The rows are grouped in 4 ways, from coarse to fine. Each group lies inside one group of the grouping before and may be the whole of it. The rows also spread widely along 12 directions, which tell nothing about the answers.
(in the rows, 128 means zero)
Some rows, each with its group in each grouping after it:
[119 127 139  95 101 140 144 127 134 134 127 153 111 112 130 134 124  99
  82 122 124 130 129 104 133  91 136 128 163 141 136]
k431 papaf k296 k760
[126  93 111 100 100 155 189 130  95 132 134 137 145 127 115 135 156 133
 155  83 149 141 155 124 125 176 133 126 122 129  99]
k431 riv k317 k307
[ 90  98 135 182 157 131 110 133 132 125 127 150  96 153  74  99  84 121
 138 129  99  91  99 161 166 127 118 108 132 178 189]
k431 papaf k296 k679
[155 135 131 118 143 114 114 132 130  95 135 159 105  80 117 119 119 117
 108 154 107 128 139 181 120  72 161 164 111  96 118]
k411 piza k653 k819
[148 127 147 134 112 128 154 148 145 136 126 135  90 101 128 121  84  99
  92 144  93  93 104 146 125  89 140 125 175 104 160]
k431 bele k912 k126
[123  72 153 128 125 161 165 142 138 119 139 164 152 132 125  83 122 103
 133 104 170 140 110 132 109 142 151  95 130 153 137]
k411 piza k619 k905
[118  93 103 136 134 118 147 130 147 143 132 117 109 145  94 124 122 121
 148 122  83  80 117 102 160 183 132 142 161 112 147]
k411 lel k968 k624
[ 97 114 129 127 107 110 125 102  77 133 135 173 126 161  78 123 150 114
 161  87 131 100 143 140 160 102 158 143  93 145 145]
k431 megup k694 k948
[143 103 106  96 103 116 151 130 157 121 148 127 126 101 154 135 146 118
 136 126 122  90 112 121 118 137 167 175 138  72 110]
k411 piza k619 k514
[141  95 141 128 141 157 168 162 148 144 119 143 109  86  99 113  91 102
 126 148  93 154 131 146 116 132 141 113 187 113 138]
k431 riv k54 k119
[167 123 114 170 208 108  85 150 171 116 112 104  97  82 109 104  89 158
  81 185  92 117 121 158 136 136 118 116 129  82 140]
k431 riv k293 k334
[150  76  89  95 174 141 126 126 151  95 146 153 146  94 102 115 166 139
  98 116 155 144 144 117 141 167 122 128 116 152  83]
k411 piza k995 k836
[105 106  92 104 104 144 124 133 126  94 154 155 137 100 128 153 145 137
 186 119 136 134 118 176 143 144 132 168  99 153  91]
k431 riv k293 k49
[177 152 113 103 162 150 136 102 139 136 125 117 153  97 112 146 151 164
  98  81 176 187 164  87 127 128 117 102 179 159  95]
k431 bele k912 k108
[138 126  61  90 139  94  64 109 140 105 135 134 136 100 103 156 178 142
 113 148 116 124 145  98 176 149 117 162 110 119  73]
k431 megup k694 k561
[103 125 107 105 148 125 122 105 129 154 126 120 135 145  95 120 161 139
 145 115 127 143 161  78 147 157 157 131 131 107 115]
k411 piza k653 k73
[169  76  82 129 205 107  97 137 185  89 136 130 102  72 115 110 131 150
  57 169 108  78 111 147 146 147 121 152 111 101 119]
k431 papaf k296 k679
[148 120 119 143 100 112 101 162 179 115 130 122 124  73 152 139  86 103
 151 185  95 113  80 153 118 127 140 151 166  72 118]
k431 riv k293 k334
[114 138 109 146 165 131 102 120 179 126 141 114 103 114 114 136 108 151
 158 133 101 117 104 141 149 121 135 154 170 143 152]
k411 piza k619 k514
[ 51 105 163  88  91 156 104 139 161 154 135 170 156 146 153  90 130  84
 127 150 170 162  94  83 127 104 170  89 119 146 136]
k431 riv k293 k334
[146 155 130 144  73  94  89 141 108 113 111 140 122 110 103 141  91  74
 134 166  81 138 134 129 143 107 120 132 157 107 118]
k411 piza k653 k73
[ 94 120  63  87 103 147 144 113  87 119 137 120 155 140 114 170 191 173
 199  79 152 158 171 121 157 210 115 150  83 146  64]
k431 riv k293 k334
[ 75 130  99 142 103 106  83  91 133 150 138 114 160 189 102 135 149 134
 200  85 145 110 109  60 173 168 138 127 144 161 138]
k411 piza k619 k905
[185 161 161 111  86 124 170 108  93 121 123 141 143 115 138 142 129 114
  91  75 161 148 160 109 107  85 147 125 157 116 119]
k411 lel k968 k624
[177 151 122 177 105  76  91 112 171 127 133  96 117 112 147 155  94 129
 105 122 115  52  74  98 146 104 121 145 202 106 163]
k431 megup k694 k948
[141 103 115 154 146  99  83 118 150 119 138 135 139 134 115 105 119 128
 115 121 148  74  86 120 153 127 134 115 120 138 146]
k431 bele k912 k108
[136 152 151 137 144 135 113 129 173 121 137 136  90  90 144 133  95 133
  90 148 115 115  98 156 130  57 140 143 168 134 164]
k431 megup k694 k948
[126 137  87 156 160 119  93 121 163 118 133  98 118 127 103 146 120 165
 169 136  99 118 117 128 164 179 112 150 150 134 127]
k411 lel k968 k624
[111  75 106 134 136 149 100 156 177  90 147 151 154 106 134 103 126 121
 179 161 147 144  85 160 129 176 136 131 107 143 102]
k411 piza k619 k905
[ 90 133 145 103  94 172 180 161 137 160 119 133  93 112 135 132 114 110
 147 163  87 163 140 138 115 129 150 130 165  93 136]
k431 megup k694 k948
[128  96 148 104 143 146 189 107 125 160 134 140 141 149 114  95 154 129
 118  65 168 129 148  86 111 128 179 110 145 117 145]
k411 piza k619 k514

New rows. What belongs after each?
[151  75  96 102  93 115 154 125  96 115 135 146 162 120 117 132 167 117
 139  87 155 109 142 107 136 177 139 135 104 111  87]
k431 riv k54 k119
[145 108 120 126 102 119 117 128 107 116 120 133 176 133 136 112 144 124
 106 111 182 146 137  89 131 167 120  82  99 128  96]
k431 riv k293 k49
[146 119 133  91 137 129 141 111 113 125 123 156 136 111 119 114 158 124
  67 104 163 145 161 102 123 100 151 121 112 120 111]
k431 papaf k296 k760
[104 150 166 164 136 168 125 131 153 138 124 129 126 141 136 115  92 144
 122 118 160 165 107 129 132 110 114  74 167 190 170]
k431 megup k694 k948
[151 146 157 130 101 115 115 112 140 139 130 137 149 109 143 131 112 110
 116 104 160 130 107 103 115  72 165 124 170 117 140]
k431 riv k54 k119
[205 119 114 134 156 106 136 103 106 110 128 141 147  86  88 137 135 141
 105  73 150 131 157 131 129 111 129 129 153 131 107]
k431 riv k293 k49
[ 99 131 128 127 111 143 144 150 144 151 116 111 117 142 128 120 113 121
 150 159  97 147 133 106 134 176 137 118 145  91 131]
k411 lel k968 k624
[ 81 106 131 138 160 192 154 142 158 130 133 134 116 129 121 114 114 156
 150 118 147 163 117 152 132 156 121 104 141 188 148]
k431 papaf k296 k760
[135 115 132 161 153 170 114 143 185  89 152 130 147  87 165 124  94 164
 148 126 180 153  74 181 116 134 115 113 140 184 129]
k431 riv k293 k49
[136 145 129 130  99 104 103 112 140 148 122 110 140 133 139 140 120 121
 100 111 142 113 114  62 146 119 130 110 172 124 139]
k431 riv k54 k119
[144 145 145 115 105  92 150  96  95 153 122 131 127 153 114 122 143 115
 111  88 128  94 154  86 130 100 180 143 128  69 145]
k411 lel k968 k624
[110 116 134 125 113 168 164 174 126 121 117 128  97 112 140 120  97 124
 100 159 103 149 135 159 130 156  98  97 126 134 131]
k431 riv k293 k334
[147 144 125 142 140 102 154  95  95 150 119 104 109 152  92 130 132 145
 113  80 112  94 163  97 144 128 144 134 150 100 153]
k411 piza k653 k73
[100 151 161 140  58 143 165 125  95 124 132 130 127 175 159 132 111 122
 136  86 153 113 116 127 135 124 128 112 118 157 159]
k411 lel k968 k624
[ 68 105 128  89 134 133 133 117 105 150 129 161 116 162  88  94 159 109
 132 121 118 132 157 107 151 122 170 128  91 123 137]
k411 piza k619 k905
[ 99 126 125 138 117 159 156 142 124 105 142 132 100 129 134 130 111 144
 159 123 117 124 121 183 133 139 127 142 116 152 140]
k411 piza k653 k819
[ 86 112  98 117 138 147 130 123 176 132 154 125 109 126 117 145 129 138
 164 117 109 109 100 118 156 150 132 157 172 160 138]
k411 piza k995 k836
[114 143 115 101 134 121 121 105 146 168 120 122 136 116 107 138 151 133
 155 128 125 155 150  84 124 122 179 151 160  73 114]
k431 papaf k296 k679
[133 122 121 119 130 145 132 164 163  97 134 135  92  79 149 122 102 121
 106 184  91 130 116 176 120 123 131 149 129 101 120]
k411 piza k653 k819
[122 141 141 118 141 159 122 134 137 104 135 144 123  97 148 126 118 149
 107 131 158 168 128 165 123  94 133 121 109 159 125]
k431 riv k54 k119
[128 176 127 160 101  99  97 129 118 116 120 105  99 135 135 143  96 129
 105 145  98 103 124 132 149 108 112 131 133 115 148]
k411 piza k995 k836
[130  95 156 128 129 154 173 144 160 128 137 134 113 123 166  97 114 126
  65 126 153  93  93 124 117 121 140 101 138 125 165]
k431 megup k694 k561
[ 87 114 133 127  90 116 133 122 119 122 146 164  94 154 104 132 109  93
 153 111  86  64 101 147 168 101 144 164 133 156 169]
k411 lel k968 k624
[ 98 107  98 127 130 108 124 124 101 115 138 148  81 138  92 132 141 135
 133 130  80  61 132 169 175 126 134 168  82 122 147]
k431 megup k694 k948
[ 96 128 126 139  98 107 110 129  95 122 126 140 129 157 117 109 130 115
 166 135 121 114 131 146 139 131 159 137  74  97 133]
k411 piza k619 k905
[138 132  95  86  97 137 140 111 110 125 124 126 168 113 130 157 179 143
 152 100 169 178 169  95 121 168 142 139 119 107  62]
k431 papaf k296 k679
[144 149 115 128  95 133 123 130 110  89 134 124 122 107 155 160 120 148
 103 111 144 125 126 153 145 122  95 131 115 165 114]
k431 riv k54 k119
[145 113 104  97 123 152 127 156 150 107 127 133 138  70 140 139 131 128
 125 160 129 178 138 140 121 156 124 131 133 115  76]
k431 riv k54 k119
[119 135 131  93 117  97  89 133 101 112 122 180 105 108  90 109 130  78
  95 174  84 134 159 143 146  66 160 149  93  96 115]
k411 piza k653 k819
[144 157 123 167  75  89  97 118 102 100 132 115 117 150 150 145 101 132
 104 107 136  52  92 141 160 106  99 125 106 149 156]
k431 bele k912 k108
[141 142 144 124 116 128 158 105 131 139 132 138 101 116 120 148 113 121
  95  81 125  98 123 117 132  69 141 145 189 146 163]
k431 papaf k296 k760
[130 143  89 107 151 140 114 123 182 129 137 109 107  90 114 159 129 145
 143 140  90 150 132 114 146 140 121 160 195 134 112]
k411 piza k619 k514
[ 42 132 111 100  74 161 123 142 106 117 128 155  94 152 115 149 124 111
 138 143  96 141 134 141 177 138  93 128 108 198 132]
k431 papaf k296 k679
[161 145 155 136 163 168 148 115 165 116 135 120 147 114 151 121 118 165
  97  87 193 172 124 116 110 120 128  97 165 171 136]
k411 lel k968 k624
[ 98 158  92 138 168 142  85 135 143 101 132 116  84 118 121 139 115 180
 121 161 105 127 124 182 172 129  96 135  89 166 132]
k431 bele k912 k126
[ 94  82  87  91 154  75  61  95 112 126 140 178 122 161  60  96 174 105
  77 120 120  58 130  83 206 115 141 130  65 152 133]
k431 bele k912 k126
[116  32  95 116 155 127 145 131 140 133 149 161 144 121  73  99 151 115
 176 109 124  92 115 130 143 184 160 145 120 116 118]
k431 riv k317 k307
[ 85 109  96 113 133 159  95 127 144 114 138 141 162 137 124 126 166 154
 159 127 174 176 128 110 157 184 111 105  96 182  93]
k431 megup k694 k948
[128 140 135 116 148 141 124 122 130 152 115 136 149 109  88 116 134 122
 173 138 129 207 169 114 110 128 174 123 154  91 101]
k411 piza k653 k73
[206  99 150 134 141 129 181 133 145 139 120 130 142  87 129 108 124 119
  79 106 154 126 133 106  91 126 155 105 182  75 128]
k431 megup k694 k948
[143 149 144 135  98  94  97 120 107 130 116 134 133 128 123 123 112 106
  93 131 132 121 130 105 137  90 137 110 128 106 136]
k431 riv k317 k307
[151 128 126 148  83  72  50 121 144 110 132 139 169 113 143 128 116  98
 134 144 153 102  84 103 137 106 151 132 125 100 116]
k431 riv k54 k119
[123 136 117 139 147 129 144 109 149 121 147 105 100 135 145 134 126 171
 131  93 132  79 111 144 137 122 144 156 130 129 161]
k411 piza k619 k514
[ 90 117 120  77  97 139 137 135 161 130 142 126 111 126 172 125 144 116
  95 150 123 108 114  93 135 134 150 147 124 105 123]
k411 piza k653 k73
[108 134 127 105 125 161 146 149 153 124 126 115 118 123 161 121 130 144
 118 157 130 159 135 126 123 162 136 125 111 104 114]
k411 lel k968 k624
[ 95 136 139 111  89 117  86 129 127 141 118 148 160 152 118 108 135  90
 149 156 138 166 133  80 141 137 157 109 112 107 110]
k411 lel k968 k624
[123 118 163 107  92 163 167 116 118 113 140 165 150 128 158 121 134 119
 104  76 201 145 120 130 106  92 148 109 122 171 133]
k431 papaf k296 k679
[138 133 155 100 118 117 141 124 102 124 125 162  98 113 126 116 120 104
  44 116 122 105 144 134 135  54 145 125 117 123 149]
k431 riv k293 k334
[ 95 136 138 127  92 134  87 130 152 124 133 162 141 110 122 137 107  94
 178 151 130 158  99 140 131  93 155 142 151 142 124]
k431 papaf k296 k679
[120 142 132 158  96 137 132 129 132 123 133 107 143 133 162 142 109 154
 169 104 161 124 100 143 122 143 130 120 130 131 136]
k431 riv k293 k334
[ 79 179 164 136  47 150 112 155 133 124 125 123 116 129 195 140  82 115
 138 165 135 151  93 153 121  89 134 116 121 131 147]
k431 riv k54 k119
[142 135 143 131  97 117 167 111  65 152 103 122 151 171 102 108 145 118
 104  78 153 146 182  65 128 155 136  78 130 107 126]
k411 piza k653 k819
[149 108 120  93 127 116 142 107 121 128 138 133 149 122 142 120 167 140
  85  90 175 110 140  90 123 127 154 129 104 101 110]
k431 riv k317 k307
[147 106 139 138 128 153 145 160 137 126 111 114 154 114 156  97 117 135
  98 147 168 170 131 115 105 178 127  70 113 101 110]
k431 riv k54 k119
[109 125  93 115 135 130 103 111 121 107 138 139 120 136 106 146 157 153
 110 107 135 120 139 118 180 144  94 129 110 189 120]
k431 megup k694 k948
[162  86 138 161 121 137 168 130 107 146 121 148 153 135  67 110 106 101
 161  75 141 129 126 119 129 155 128  85 185 156 141]
k431 bele k912 k108
[135 167 153 168  70 101 138 117  93 125 128 112 102 144 155 149  88 131
 122  93 124  65 105 152 136  79 137 140 133 116 177]
k431 riv k54 k119
[157 141 140 160 117 131 121 120 157 127 125 113 153 132 127 134 100 126
 129  99 152 143 108  85 135 148 108  96 200 163 139]
k411 lel k968 k624
[126 133 113 125 140 121  78 130 185 119 146 135 120  92 135 133 112 130
 145 160 120 111  81 148 139  97 151 157 143 121 127]
k431 bele k912 k108
[130 119 102 144 141 147 162 119 148 159 118  85 137 136 111 142 131 162
 157  97 132 140 138  82 132 202 120 111 189 119 128]
k431 papaf k296 k679
[132 124 148 134 208 173 102 139 181 138 118 135 154  88 113  87 111 152
 109 153 170 227 135 121 109 126 138  68 155 151 118]
k431 riv k293 k49
[135 102 132  96  80 140 174 136  72 134 113 157 155 137 110 117 163 102
 115 106 156 163 176 102 123 160 136  96 103 111  93]
k431 megup k694 k948
[169 102 133 142 113 137 160 136 142 109 136 121 146 106 165 127 116 139
 106  93 172 107 101 132 110 145 123 110 144 127 127]
k431 riv k293 k334
[105 137 128 100  64 121 102 133 113 130 130 169 136 122 110 139 123  76
 150 143 118 143 121 123 148  95 142 130 137 140 111]
k431 bele k912 k126
[129 126 105  98 128 124 131 112 114 103 138 134 119 127 131 132 159 144
  98 102 140 114 148 124 146 127 129 146  96 138 114]
k411 piza k619 k905
[156 147 115 148 134 110 156  82  94 143 121  92 139 176 102 141 149 170
 117  41 155 103 162  66 155 169 117 111 149 140 142]
k411 lel k968 k624
[ 92  96  94 158 140 101  76 129 126 114 138 139 116 143  82 118 118 131
 173 143  97  80 103 154 178 156 122 143  94 141 142]
k431 riv k317 k307
[122 117 141 126 125 148 165 124  85 111 125 131 125 160 136  99 141 146
  73  90 168 125 158 123 136 148 115  87  76 156 137]
k411 piza k653 k73
[114 145 108 121 127 151 106 137 146 131 123 117 133 119 125 137 125 143
 140 145 134 168 129 120 144 152 111 107 138 148 108]
k431 bele k912 k108
[158 133 120 102 182 134 136 120 156 138 124 125 113  85 116 124 145 153
  82 140 125 149 156 119 124 109 155 137 147  86 117]
k431 megup k694 k561
[162  90 111 107 137 170 182 143 182 129 140 132 135  79 111 144 121 120
 157 114 114 162 124 116 118 178 127 142 224 138 102]
k411 lel k968 k624
[136  83  65  59 153 106  98 120 151 131 137 146 144  98  94 125 188 122
 116 146 122 120 147  82 155 163 155 156 107  83  68]
k431 bele k912 k108
[129 114 129 158 161 166 134 139 155 136 129 123 143 121 110 109 105 150
 167 119 156 162 111 146 123 158 127  91 153 158 135]
k431 bele k912 k108
[103 112 131 134 135 136 126 136 168 124 150 141 105 102 138 128 103 133
 162 136 113  93  81 177 129 100 163 164 140 119 154]
k431 riv k293 k334
[140 107 111 138 121 128 129 128 113 103 133 123 140 134 132 124 134 148
 102 103 159 111 126 124 146 166  98 104 101 154 120]
k431 riv k317 k307
[138 116 148 114 119 106 114 134 116 127 120 149 136 119 137  94 130 106
  73 144 147 119 133 116 123  98 167 111  87  81 129]
k431 riv k54 k119
[132 149 118 127 120  98  73 104 119 104 127 143 140 121 125 135 140 134
 112 128 152 125 131 129 145  93 141 143  92 124 116]
k431 papaf k296 k679
[139 129 163 135 143 101 131 125 121 176 105 135 109 125  90  95 100  97
  87 136  97 118 143  95 126  79 178 108 165  68 169]
k431 riv k54 k119
[177 171 140 145 120 126 121 114 154 106 131 114 133  82 166 156 106 151
 112 113 162 140 113 146 102  81 140 145 164 116 125]
k431 papaf k296 k679
[124 162 137 200  67 154 140 150 121  96 130  83 131 140 193 157  72 169
 171 107 161 120  81 182 124 164  80 101 128 166 149]
k431 riv k293 k334
[167  72 121 129 151 136 159 149 141 109 133 149 137  94 106  99 127 112
 115 129 134 130 132 142 111 158 143 120 135 102 108]
k411 piza k995 k836
[135 127 100 127 159 117 118 126 124 152 110 116 110 114  69 134 125 135
 121 135  82 142 163 101 159 150 122 123 164 111 124]
k431 riv k54 k119
[163  92 123 122 155 114 136 129 173 102 148 128 119 107 158 106 132 139
  75 128 142  66  96 128 126 133 152 151 114  92 137]
k411 lel k968 k624
